There are 9 hidden switches. A switch that is on adds its own fixed numbers to the row, and there is some noise. The rows also spread widely along 15 directions, which tell nothing about the answers.
Known rows, each followed by its switches (1 for on, 0 for off):
[ 19  17  10  11   0   6  -2  -5  15  10 -30   7 -30   9  -7   9   4 -22
  18  -5  17 -23  -4 -13   2  -2  -2  16 -14  -4 -13 -14  -8   6   9  12
  -4   4  40]
1 1 0 1 1 0 1 0 1
[  7  -5   1   5  15   1 -30  15  14   5 -20  22 -18  13  10  15 -19 -34
 -24   9 -23  -4  -1   1  11 -18  14   7 -24  -4 -13   6 -31 -18  -3   8
  24  23  16]
1 1 1 1 1 0 1 1 1
[-11  11  14   6 -12   6  -3  10  26  17  -5   7 -16   3  -4 -10  17 -21
  14 -18 -16  -9  -1  -4  -1 -20  -6  -8   7   0 -24 -24  20   4   0   2
  -6   5  14]
1 1 1 1 0 0 1 0 0
[ 11  11   8  19  16   6  -2  21  13  23  -9  -8 -11  -7  10   3   1  -8
  23   2  -7  -1 -11 -10   2 -20  18   8 -19 -19  -9  -3  -8  12   3   7
  -4  17   7]
0 1 1 1 0 0 0 0 0
[ 22   8 -27   9  15  -3  -9 -13   6  11 -12 -11 -14  26  -4   5   9 -25
  -6 -16  12   0  12  16  12   9 -34  19 -21  11  10  -9  11  -5   7  -2
  10  -1  19]
0 0 1 1 1 0 1 0 1
[ 25 -11 -11  -7   4  -5 -15  -7   8   6  -9   0  -8   9  -8  26 -24 -11
   0  -5   7 -12  13  10   2 -22 -11   4 -10  11   2   6  -7   3 -19  11
  -5   3  16]
0 1 1 1 0 0 1 0 1
[-10  -9   5  -6 -11  11 -11  -4  19  -3  -9  15  -8  10   9 -14 -11 -31
  -8  -8  13 -17  -9   7   2 -23 -11   6   5  11  -2 -23   4 -10 -17  11
  17  18   7]
1 1 1 0 0 0 1 1 0
[  2  -5  -7   2 -14  13   7   3  23   2  -4   7 -11 -16  -8  12 -11  -5
   2 -15  -2 -19  -5  -2  -6 -19  -8 -20   4   1 -10 -28  14   4 -13   3
 -18   2  21]
1 1 1 1 0 1 1 0 1
[  6  13   9 -15   2  16 -15   2  21  -3   1  -5   4   5  -2  -3   3 -19
   6 -11   5   7   5   0  -1 -19  -4 -23  -3  -2 -21   3  -4  -7 -10   7
   8   1  13]
1 0 1 1 1 0 1 0 1
[ 21   9  -2  -2  -1  31  -7   1  14  -7  -2 -19  11   5   3  -5   7 -19
  30  -8  28   5  -2  15 -12 -30  -8 -26  -5 -11  -7   1  -5  15 -30  16
  -1  -3   8]
0 0 1 1 1 1 1 1 0
[  1   4  -4   4  -2  21 -25   6   8 -18  -1 -35  33   2   7 -22  11   9
   3   1   3  10 -25  17  10 -20   0 -20  -6  -3 -15   5   6 -16   2  15
  -6   3 -18]
0 1 1 0 0 1 0 1 0
[ 10   5   0  12 -17   9 -29   8  15  -1 -25  -5  -1   7 -18  -6  13  -9
  -8  -8  -1 -17 -20 -16   1  -9   2  11  -4  -5 -17 -25   4 -21  29   8
 -10  10  12]
1 0 1 1 1 0 1 0 1
[ -5 -12 -24  13   2  18  -4   1   0   6  12   2   6 -25  -4  24  -8  -6
  13  -8  -8  -7  -6  -9  -2 -23  -1  -9  -8  -8  -1 -23  -3  22  -5 -10
 -24  -8   5]
1 1 0 1 0 1 1 1 1
[-13 -14   3 -20  13  -4  -4 -20   6   7  29  12   0 -23  -4  11 -47  -4
  -7  -2 -13  -9  -6 -14  -4 -11  13 -18  18  19   4  -5   6  -1 -12   6
  -2   0   1]
0 1 0 0 0 0 1 1 1
[-14  24  31  -3   3   9  -2   1   2  -1   8  22 -13  -7  -5 -24 -10 -30
  -5  -3   2   1  -5 -31 -11  -9  -7 -21  17  -7   0  -6 -19   3   1   8
  17  10  18]
1 0 1 1 1 0 1 0 0
[ -8 -20 -10 -15 -19  21  -8  20  29 -13   3  -4  16 -20   1   1 -17   8
 -19  -8   3  -2 -19   6   2 -42   1 -26  -2  -4  -8 -12   8 -19 -18   8
  -8  15  -9]
1 0 0 1 0 0 1 1 1
[  2 -20 -16 -24   6  12 -30  -5  17  -2   9   7   8   9  10  11   2 -34
 -12 -16 -12   3   9   9  -5 -11  17   1  -6   1 -12 -27   6 -18 -21  -4
  21   4   5]
1 0 1 1 0 0 1 1 1
[-25 -11 -18  13  -7  18  -7  -4  -6 -20  10   0  10  -7  26   1 -16 -12
 -16   3   9   3 -20  15  43 -37 -22  14 -31  -4   5 -18 -33   6  15  -6
  12  -2  -9]
0 1 0 1 1 0 0 0 1
[  2  -3  -3 -10  14  16 -30   8  28   7  -1   4   2   6  11 -13   1 -38
  -7  -6  -3   2  -5  -7 -11  -7  28   2   3 -11  -4 -21   4 -25 -16   4
  25  26  -2]
1 0 0 1 1 0 1 0 1
[-27  -4 -22  13   4  18  14  -2  34   4   1   5 -15  -7  26 -11 -23 -25
 -20  -7  15 -10 -20  23  35 -21 -33   6 -21  21   0 -17  15 -17   3  -9
  18  22   0]
1 1 0 1 1 1 1 1 1
[ 14  -3   0  -9   5   8 -13 -15 -18 -18  12 -14  17  10  -2   2 -14  -3
 -15  -2  -2  10  -6  25   4 -19  -4 -34  -7 -12  15  -7 -22   9 -15  19
  -9 -32   9]
1 0 0 1 1 0 1 0 0
[-13   6  12 -10  13 -17  22   6   7  18  12   9 -24  -9  14  19 -29   9
 -30  -1 -37   8  -1   5  37 -24 -13  -5 -25  19 -19  11 -12  -1  16  -5
   1  -6  18]
1 0 0 0 0 1 1 0 0
[-14   8  18  13  -1  13 -21  19  24  19   8  -4   3   1   0 -19  -3 -19
  18  -3 -22  -2 -12  -3   4 -45   2 -21  12  -4 -19  -6   5   6  -5   9
  -9   9  -8]
1 1 1 0 1 0 1 0 1
[  4  -7 -12 -23  -4  -1 -12   1   4  -7   8   3  -3   2  -1   3 -12 -10
 -37 -15   8   7   6  -3   8 -20 -32   5  -6   1  13 -12  -8 -19  -8   5
  12  14   8]
0 1 1 1 0 0 1 0 1
[-21  -7 -15  -7 -25   3  -8   2  13   6  -2  24  -9  -3  -6  31 -12 -12
 -11 -12   3  -6  14   1  34 -53 -54  13 -22  30 -26  12 -16   1  12 -16
  -5   6   7]
1 1 0 1 1 0 1 1 1
[ 13  -8 -21 -20   1   1 -17  -8  -3 -21  -8   4   8   3  -9  10 -16  -3
 -43  -2  19   5   4   0   7   1 -35   3  -9  10  18  14 -16 -31  -7   4
  10   9   9]
1 0 0 1 0 0 0 1 1
[ -8   0   5 -13 -12  12 -11  17  12  -8   0  36  -9 -17  -9  25  -5 -20
 -12 -10 -22   6  15 -25 -12 -25   0 -28  -3 -14 -19  -1 -29   0 -13  -4
   6  11  23]
1 1 1 1 1 0 1 0 1
[ 21  -8   2 -27   6 -13  -2  -8   6  20   6  -6  -8   2  -6  26 -16   4
  -5 -10 -12  -5   9   5   2 -23   3  -2  -8  11 -13  -6   6   0 -14   8
 -16 -12  18]
1 0 0 0 0 1 1 0 0

New rows. What belongs after each?
[-15   2   2  20  11  10  -1   3  18  20   9  -2  -6 -10   3  -5   7 -17
  20 -11 -28 -11 -16  -9  -4  -1  27  -8   6  -4 -18 -38  25  11  10  -8
  -5  -2   6]
1 0 1 0 0 0 1 0 1
[ 17  -7   9  -7   1  -1 -17   0   4  -1 -12  -6  -4  13  -7  -4 -27  -3
 -19   8   5 -12 -15   6   3 -24  -5  -1   0   5   9   0 -12 -11 -11  27
  -4   2  14]
1 0 0 0 0 0 1 1 1
[-10  -9 -16  11  -1   4 -15  -8  -8 -12 -10  40 -16  -3  -3  31  -6 -33
 -20  -5 -26  -7  11 -16   8   4  -2   3 -18   1 -11 -17 -31   4  15 -16
  13  -2  28]
1 1 1 1 1 0 1 0 1
[  0   6 -12   0   3   6 -18  -4  12  11  -1  -5  -6  13   5   3  12 -25
  -6 -15  -3   1   4   3  20 -16 -18  16 -18   5 -15 -19   1  -9  11  -5
   3   0   9]
1 1 0 1 1 1 1 0 1
[  4  -3 -16   5  26   2 -34   4 -13 -17   1 -12  20  10   8   3   4  -6
 -27   9 -38  21  -6  12  14  12  14 -10 -20  -3  -5  13 -18 -18  14   1
  16  -6  -4]
0 0 1 0 0 0 0 1 1
[ 16  13 -13 -14  14  11  -4   9   9   7  10 -16   6 -14  -4  22   3   5
   2  -8  -3  21   4 -10   0 -14  -5 -15 -22  -9 -12   7  -6  -2   3  -2
  -8  -5  11]
0 0 0 1 1 1 1 1 1
[ -1   8   1  22 -13   4 -36  32   4   7 -14   1   1  -1 -23 -14  23 -12
 -14  -6 -28  -3 -14 -32 -10 -18  -5   2  10 -22  -1 -23  -6  -8  22   6
 -16  16   2]
1 1 1 1 0 0 1 0 1
[  4   5 -13   9  15  -7 -15  19   8  16  -4   3  -7  -2  -5   9   8  -7
 -11  -4 -28   8   7 -14   0  -3  -5   5 -10  -5  -2   4  -2  -8   8  -4
   0  18   4]
0 1 1 0 0 0 0 0 1
[-17  -6   5  -7 -11  13  -2 -14   7   2  13   8  -3 -16   2   0 -24 -14
  -4 -15  19 -20 -17 -21   8 -27  -8  14   4   4  -1 -41  -1   1   9  -1
   1   9   8]
1 1 1 1 0 0 1 0 1
[ 23  -9  -5  -8  18  -5  -6  -7  -4   5   7  -6  -1  -3  -6  22 -43   7
  -6   6   2  -5   1  11   2 -25 -11 -14  -6   6  16  20 -14   7 -25  18
 -10  -4  11]
0 1 1 0 0 0 0 1 1
[-10  -2  12  12  -9  -6 -32  -6 -12 -15 -13  18   1  12 -16 -21  -8 -17
 -27   9 -22 -15 -13 -11   0   1  -6  -9  24   9   8  -5 -15  -9   8  17
   0   2   6]
1 1 0 0 0 0 1 0 0
[ -7  -1   0   6 -13  10 -10  -3   1 -18 -10  10   2 -17 -19   2   5   0
  -9  -3 -21 -13 -12 -24  -9   9   9 -21  12   2 -13 -19   0  -4  14   2
 -15  -6  17]
1 0 0 0 0 1 1 0 1
[  3   7  -6  30   3  16 -11  19  19  -1 -24  -2 -14  24  12  -7  11 -27
   1   5 -18   1  -5  37  18 -24 -14 -17 -24 -10  -6   1 -11   7 -11  14
   4  -3  17]
1 1 0 1 1 0 1 1 1
[-22  -7   6 -19 -13  20   4 -13  -2 -27  18  17   8 -13   9  15  -4 -12
   4  -7 -14   8  -2   5   4 -20  15 -35  -5  -1 -23 -15 -19  16  -8   2
  10 -22  13]
0 0 0 0 1 0 1 1 0
[ -2  -4 -27 -12   1  23  -5  -6  19   0  17  -3  14 -16  -4  20   2 -13
  10 -24   8   8  13   1  -2 -20 -17 -22 -10   8 -18  -7  11   2 -14 -19
  -4  -3   0]
1 0 1 1 1 1 1 0 1
[  1   7   8   8  36  -5 -14  -9  -1  23   8  -7  -6   5  16 -12 -22 -18
  -2   7  -3  -4 -15  -1  19  -6  11  19  -9   1  11  -1  -7  -7   7   7
  11   9  -3]
1 1 0 1 0 0 0 0 0
[  2 -17  -6   0  -8  10   4  -2   0  -8   1   8  -5  -8  10  26 -16  -6
  -6  -8  -5 -10  -7  12  11 -29   6  -5 -23 -10  -6 -26 -18  16  -8   3
  -6 -12  16]
1 1 1 1 0 0 1 0 0
[  6  -2 -12   2  15   0  -9  14  15  22   1   4 -17  15   7   6 -16 -26
 -22  -7  -7   5   5  15  14 -33 -28  10 -20   1  10  -1  -7  -6  -9   1
  13  13   7]
1 0 1 1 1 0 1 1 1
[ -3  -3  -8  -8   1  12   4  -4  -2  -2  13   7  -2 -13   3  20  -9  -9
 -11 -19  -2   4   0  -3   2 -19  -5 -11 -16 -15   1 -31 -11   9  -1  -5
  -3 -11  14]
1 1 1 1 1 0 1 0 0
[  9  -3   8 -15   8   6 -15   6   6   0   6   2  -6  -2  12  -1 -16 -15
 -12   4  -4   1  -2  -6  -1 -26  12   1  -4 -16   6 -14 -24  -3 -21  18
   8  12   9]
0 1 0 1 0 1 0 0 1
[-22  13   9  10  -9   7  -5  13  21  -3  -5   5 -12   6   8 -34 -23 -16
 -39  -2  10  -5 -23   6  32 -36 -49  -3  -4  13   4  -1  -7 -28  12  11
  17  29  -1]
1 1 1 1 1 0 1 0 1
[-28   3   2   9  -3   4 -21   0   9  10  17   3   3   8   2 -24   8 -32
  -2  -8 -29   4  -9   5   7 -18  -6 -10  16   8  -4 -21  14   2  10   0
   5  -1 -12]
0 0 0 1 1 0 1 1 0
[ 10  -2   7 -17  23  -9 -11 -12  18  21   1 -10  -8  13  18  -1 -22 -14
  -9   1   1  -6  -5  10  22 -12  12  21 -15  24 -16   4   6 -22  -1   7
  15  11   4]
1 0 0 0 0 1 1 0 0
[-24 -12   0  -6 -28  24  -9  -4   3 -35  -4  25   6  -7  10 -12   1 -20
 -20  -4   9  -9 -16  -1   2 -16  -5  -6   3 -10  -2 -32 -19  -9  -7   7
  14   8   7]
1 1 0 1 0 0 0 1 0
[ 19  13 -10   6   9  13   6   1  -2  -1  -3 -18  -3  -4   0   4  -6   4
   1   0  26   4  -3   4  10 -18 -33  -2 -20  -6  13   7 -17  11  -7   7
 -11  -4  14]
1 0 0 1 0 1 0 0 1
[ -7 -15  -8 -17  -3   1 -28  11  21  11   5  10  -4  19  11   6   1 -32
 -12 -12 -18   3  18  19  13 -42 -13   5  -6   7 -12  -7  -2  -8 -26   1
  13   9  -2]
1 1 0 1 0 0 1 0 1
[  8  16  -5  10  12   1  -3  18   9  10  -8  -3 -12   1  -3  -3  13  -9
 -15  -7 -15   7  -2 -10   2   3 -11   0 -12 -10  -1  -6   0 -10  11  -3
   3  11  16]
1 0 1 1 0 0 0 0 1
[ -2 -24 -21  -4   3   3 -28  22  21   7  -3  -1   3   7  12 -12 -15 -15
 -43  -1 -15  -2 -12  14  10 -31  -4   8  -4  -1  11 -16   1 -31 -19  10
  10  30 -15]
1 1 0 0 0 1 1 0 1
[ 18   7 -15 -13  22 -11  30 -11  10   6   4  -2 -25  -7   4  49 -30  18
 -14  -1 -26   9  17  35  33  -2 -21 -31 -40  29 -19  32   0   3   1  -4
 -11 -28  35]
0 0 0 1 1 1 0 1 1
[ -8 -11   8  15   3  -4 -19   9 -10   9  20  -2   1 -10  -2   2 -21   2
  -5   9 -48  -6 -19  -1   8 -33  22 -13   7 -16   7 -23 -14  21   3  14
 -25 -14  -2]
0 1 0 1 0 0 0 0 1
[ 32  17  12 -32  10   1 -16   3  14  16  -4 -19  -6  19  -9  -1  -1  -2
  -4  -9  20   9   8   6  -4 -30 -25  -1  -8  -7   3   8   0 -15 -26  26
  -5   3  20]
1 1 0 0 1 0 0 1 1
[ -7  -4 -13  -3  -4  -4   9   3  10  16  12  -1 -13  -5   8  11 -15  -2
 -22 -15  -9   0  -3  13  25 -34 -29   6 -20   7  -2 -19   4  -1   5  -4
  -5   5   3]
0 1 1 1 1 1 0 0 0
[ 31  -5  -1 -39  11 -18 -20  -9  11   9 -10  -7 -15  33   4   0 -15 -20
 -46 -10  10   3   8  17   4  -7 -15  24 -12  13  12  -6   3 -39 -14  21
  28  17  16]
0 0 1 1 0 0 1 1 0
[ 10  -6   1 -15   0   0  -9  17  23  -2 -10   8 -16  10  11   7 -15 -13
 -37  -3 -16   0   4  17  13 -27  -7 -11 -19   1 -12  -1 -11 -24 -19  13
  13  15  21]
1 1 1 1 0 1 1 0 1
[ 18   2   4 -18   4 -15  -2 -19   4  13   8   6 -20  18 -15  11 -29 -17
  -4  -9   4  -7  24  13   2 -22 -40  -9  12  26   9  12  -1  12 -27  13
  -2 -11  25]
0 0 1 1 0 0 1 0 1
[ -8  -4 -29  36 -15  15 -10  19  12 -19 -34  14 -15  22   9 -23  12 -33
 -46   0   3  -7 -20  20  17  -4 -41  17 -21  -8  17 -27 -12 -22  14   2
  23  24   9]
1 0 1 1 1 0 0 1 1
[ -8   7  18  18   9   5  24  25  23  24   5  -6 -23 -16  18   1 -23   5
   5  -1 -18  -8 -24   5  22 -43   4 -10 -20 -11 -12 -14  -2  15   4   9
 -10   6  15]
1 1 1 0 0 0 1 0 1
[ -5  10   7   6  11   3  -9 -23 -11  -5  21 -10   4   8   3   2 -12 -17
  15  -2 -10   4   5  15  21 -12 -16 -20  -3  17 -10  10 -12  24   4   1
   3 -28  11]
0 0 1 1 0 0 1 0 1
[ -3   1  -7  16   1  13  -1  -9  -2   9   8  -2   0 -14  -8   6 -24  -4
  13  -1  17 -13 -14  -4   6 -30 -23  -5  -1  -2  14 -10  -8  20  -1   6
 -23  -8   5]
1 1 0 1 1 0 0 1 1
[  5   6   7  17  11 -14  12  -2   9  23  -1   8 -36  12  -1   9 -24 -13
  10   7 -32 -12  10  23  15 -21 -19 -18   1  20  -3  10   1  30 -18  14
 -15 -13  28]
0 1 0 0 0 1 1 0 1
[  0 -15  -8  -5  26   7   6   1  19   7  15 -16   7 -28  21  23 -47  18
  -4   3 -11  -3 -27   9  20 -16  32 -15 -24   7 -13   2   9 -12   3   1
   1   7  -4]
0 1 1 0 0 0 1 1 1
[ -2  29  -9  -1  10   8   4   8  16   5   5 -19   3  -9  -8  -8  22   1
  -2 -19   1  18  -5 -15   4  11 -27  -9  -9   4 -11   1  21 -16  25 -10
   4   7   8]
0 0 1 1 0 0 1 1 1
[-14  -7   7   4 -10  18 -15 -22  -6 -32   3  19   6   1   9 -13 -19 -29
  -4  11   3 -11 -11   5   3  -9   6 -21  10   5  -1  -8 -29   8 -10  12
  13  -4   5]
0 0 0 1 1 1 0 0 0
[-14  -6 -12 -19  -3   3 -36  -4  14  12  12   7  12   9 -10   6   6 -27
  -3 -18  -9   6  19  -7   6 -26 -20   8   4  22 -20   2   7 -14  -2 -14
   7   6 -11]
1 0 0 0 1 0 1 0 1
[ -1   4   1  24 -12  -1 -16  20  12   6  -4 -17  -2   8 -11 -12   9   1
 -11  -5 -41  -3 -21  13  11 -24  -3 -20  -1  -9  -8 -24  10   1  23  12
 -21 -10   3]
0 0 1 1 1 0 1 0 1
[  1  -9   0  -6  -1  13 -30   4  -2   6  15  -8  21  -3  -6   7   8 -10
   9 -11 -26   5  -6  -2 -15 -29  24 -18   4 -19 -12 -24  -1   8  -7   4
 -17 -15  -6]
1 0 1 0 1 0 0 1 0
[ 17  14  14  -4  14  14   3  -3  20  16  -3 -26   0  -1   9  -3  -8   1
  24  -1  21  -5 -18   5  12 -26  11  -2 -19   1 -22   4   2   2  -1  13
  -7  -1   9]
1 0 0 0 1 1 1 0 0
[  5   8   0 -35   6   7 -12  -1  12   6  21  -8   1   7  -3  -2  -2 -13
 -20 -20   0  16  10   4  -3 -28 -29 -21   0  -1  -3 -12   5 -15 -22   9
   3  -3  11]
1 1 1 0 1 1 1 1 1
[ 33   3  11 -28   3   0 -16  16   0   4  -3 -24  -1  12  -2  -6  -2   8
 -27  -7  14   7  -9  -5  -5 -32  -6   8 -13 -32  19 -21 -20 -17 -18  33
  -4   5  16]
1 1 0 0 0 0 1 0 1
[ -7  -1 -13  17 -10  12   1  14  13  -8 -10  23 -12 -14  -8   7 -17 -16
 -10   2  -9  -2   2   4  -1 -25 -30 -34   0   8   1  17 -14  10 -15   3
  -3  16   8]
0 1 1 1 1 1 1 1 0
[ 20   4  14  -8 -17  10 -25  -4   1  17  12 -34  17  -3 -24  -4 -10   9
  29 -14  37 -17 -16 -17  -5 -61 -20   7  14  -9   2 -20   2  15  -6  23
 -40  -6  -3]
1 1 1 1 0 0 1 0 1
[ -2   9  -6   3  22  10 -23   5  -1  -1  11  -9  19 -13  -5  10   3  -2
   6  -5 -24  18   3 -15   2  -2   7 -25  -7  -2 -17  19  -7  -3   7  -7
  -4  -4  -1]
1 1 1 0 0 0 1 0 1
[ 10  19 -10  11  17  22   1   1   5  -3  -3 -14  10  -5   3 -12  16 -12
  23  -5  30  12   0   0  -8   0 -17 -10  -7 -14  10  12  -3   9 -14   1
   3   4   2]
1 0 0 1 0 0 0 0 0
[-20   7 -15  37 -11  12  -1  16  15   4  -9   8  -8 -10  -9   2  10 -12
  -1 -11 -27  -8 -11  -1  13 -13 -20 -16  -8   0 -15 -19   8   7  25 -12
 -16   0   8]
1 1 1 1 1 0 1 0 1
[ 34   4 -13 -10  17  -4 -20  15   3  24  -6 -13  -5  16  -6   6  -2 -11
  -8  -8  22   6  14  -3  -6 -33 -33  25 -14 -14  23   5 -12  -4 -25  12
  -2  18   7]
1 1 1 0 0 0 0 0 1
[-14  -3  22 -16  -5  19  -7 -13  14  11  23   1   7 -16   7   5 -20 -15
  33 -10  19 -15  -9 -22   3 -47  17   3   5   5 -29 -21  -5  17  -6   0
   0   1   2]
1 0 1 0 0 0 1 0 1
[  0  30  13 -16   5  17  25  -7  23  -4  -1  -9 -12 -23   7   5   1   7
  10 -12  28   1  -8 -24  15   2 -13  -7 -21   5 -30  -1   3 -12  18  -3
   5   4  31]
1 1 0 1 0 1 1 0 1
[ 38   8 -20 -11  35  23   7 -20  -8  -3   5 -40  21  -9  15  20 -11   7
  25  -7  66  12   0  11  12 -13 -14   8 -43 -12  17  16 -18  10 -18   6
   2  -8   6]
1 1 0 1 0 0 1 0 0
[ -7   0 -10   5   4   1  17 -12  13  15   7  17 -16 -11   0  19 -35 -13
  -2  -7  12  -9   9   7  18 -29 -41  -6 -12  29  -5  17  -2  13  -8 -12
  -2   5   8]
1 0 1 1 1 1 0 0 0
[  8  -1   8  13  -7 -11 -13  18  18  12 -19  10 -25  23 -12   2  -4 -16
 -11   2 -41 -12  10  25   6 -24 -13 -20   6   9 -11   3   1   5 -15  15
 -14  -4  23]
1 0 1 1 0 0 0 0 1
[  7   8  -2   6   9   4   1   4   5   5  -4  -9  -8  10   4  -2  14 -11
  -2 -10 -17   3  -1  16   5  -3  -4 -13 -11 -12   1 -19   5   5  -4   9
  -4 -14  18]
1 1 0 1 0 0 1 0 0
[ -7  -1 -23  17  18   4 -15  -9  -3   5   2  14  -5   2   2  11  10 -34
   8  -8 -20   1  10   0  -3  14  -2   4  -5   4   1  -8   4  12   3 -15
   9   0   6]
0 1 1 1 0 0 0 1 0
[  5  -4 -11  13 -18  12 -20   9  16   8 -19   1 -11  11  -2   6  -1 -21
  -7  -7  11 -17 -11   4  17 -45 -27  22 -19   0 -12 -20 -10  -2   5   6
  -8  12  10]
1 1 1 1 1 1 1 1 1
[ -4  18  15  12   1   1 -12   7  -7   6   5   3  -9  -2 -13   0   5 -10
   6  -2 -27   5  -3 -25   2 -18  -7 -11   0 -11 -11  -8 -20  19  18   7
 -10  -7  17]
0 1 1 0 1 0 1 0 1
[-15   8   9  22 -11  26   5  21   1  -6   5  -3   9 -26   6   9   4   6
  17  -1 -14   5 -24  -9  11 -43  10 -28 -19 -29 -19 -12 -27  26  13   1
 -21 -12   4]
1 1 0 1 1 0 1 0 0
[-13   2  13   7  19  -8   1  10  15  23  -2   1 -13 -11  18 -11 -27   1
 -24   7 -12 -10 -30 -11  26 -13  13  25 -14   5  -2  -8   1 -25  24   4
   8  27  -5]
1 1 0 0 0 0 0 0 0
[ -6  -5  -8 -10  14   7  -5  -6   4   1  12  11  -9   2  23   3 -18 -30
 -13  -5  11   4   7  -2  14 -22 -18  15 -15   5   5  -7 -21   0 -15  -3
  27  17   7]
0 1 1 0 0 1 1 0 1
[-18   9   9 -13 -11  17 -14  15  22   9  11   5   5  -6   1 -16  24 -25
   5 -22  -5   6  -4 -22 -12 -25  -1  -5   9 -10 -19 -28  11  -8  -2  -5
   8  16  -3]
1 0 1 1 0 0 1 1 0
[ -7   2  -2   5  -1 -14   3  -2   5   2  -5   9 -18   4  -1  11 -23   3
 -31   2 -23  -4  -5   8  32 -12 -27   1 -18  24 -11   9  -9 -10  25   0
   4   0  14]
0 0 1 0 1 0 0 0 1
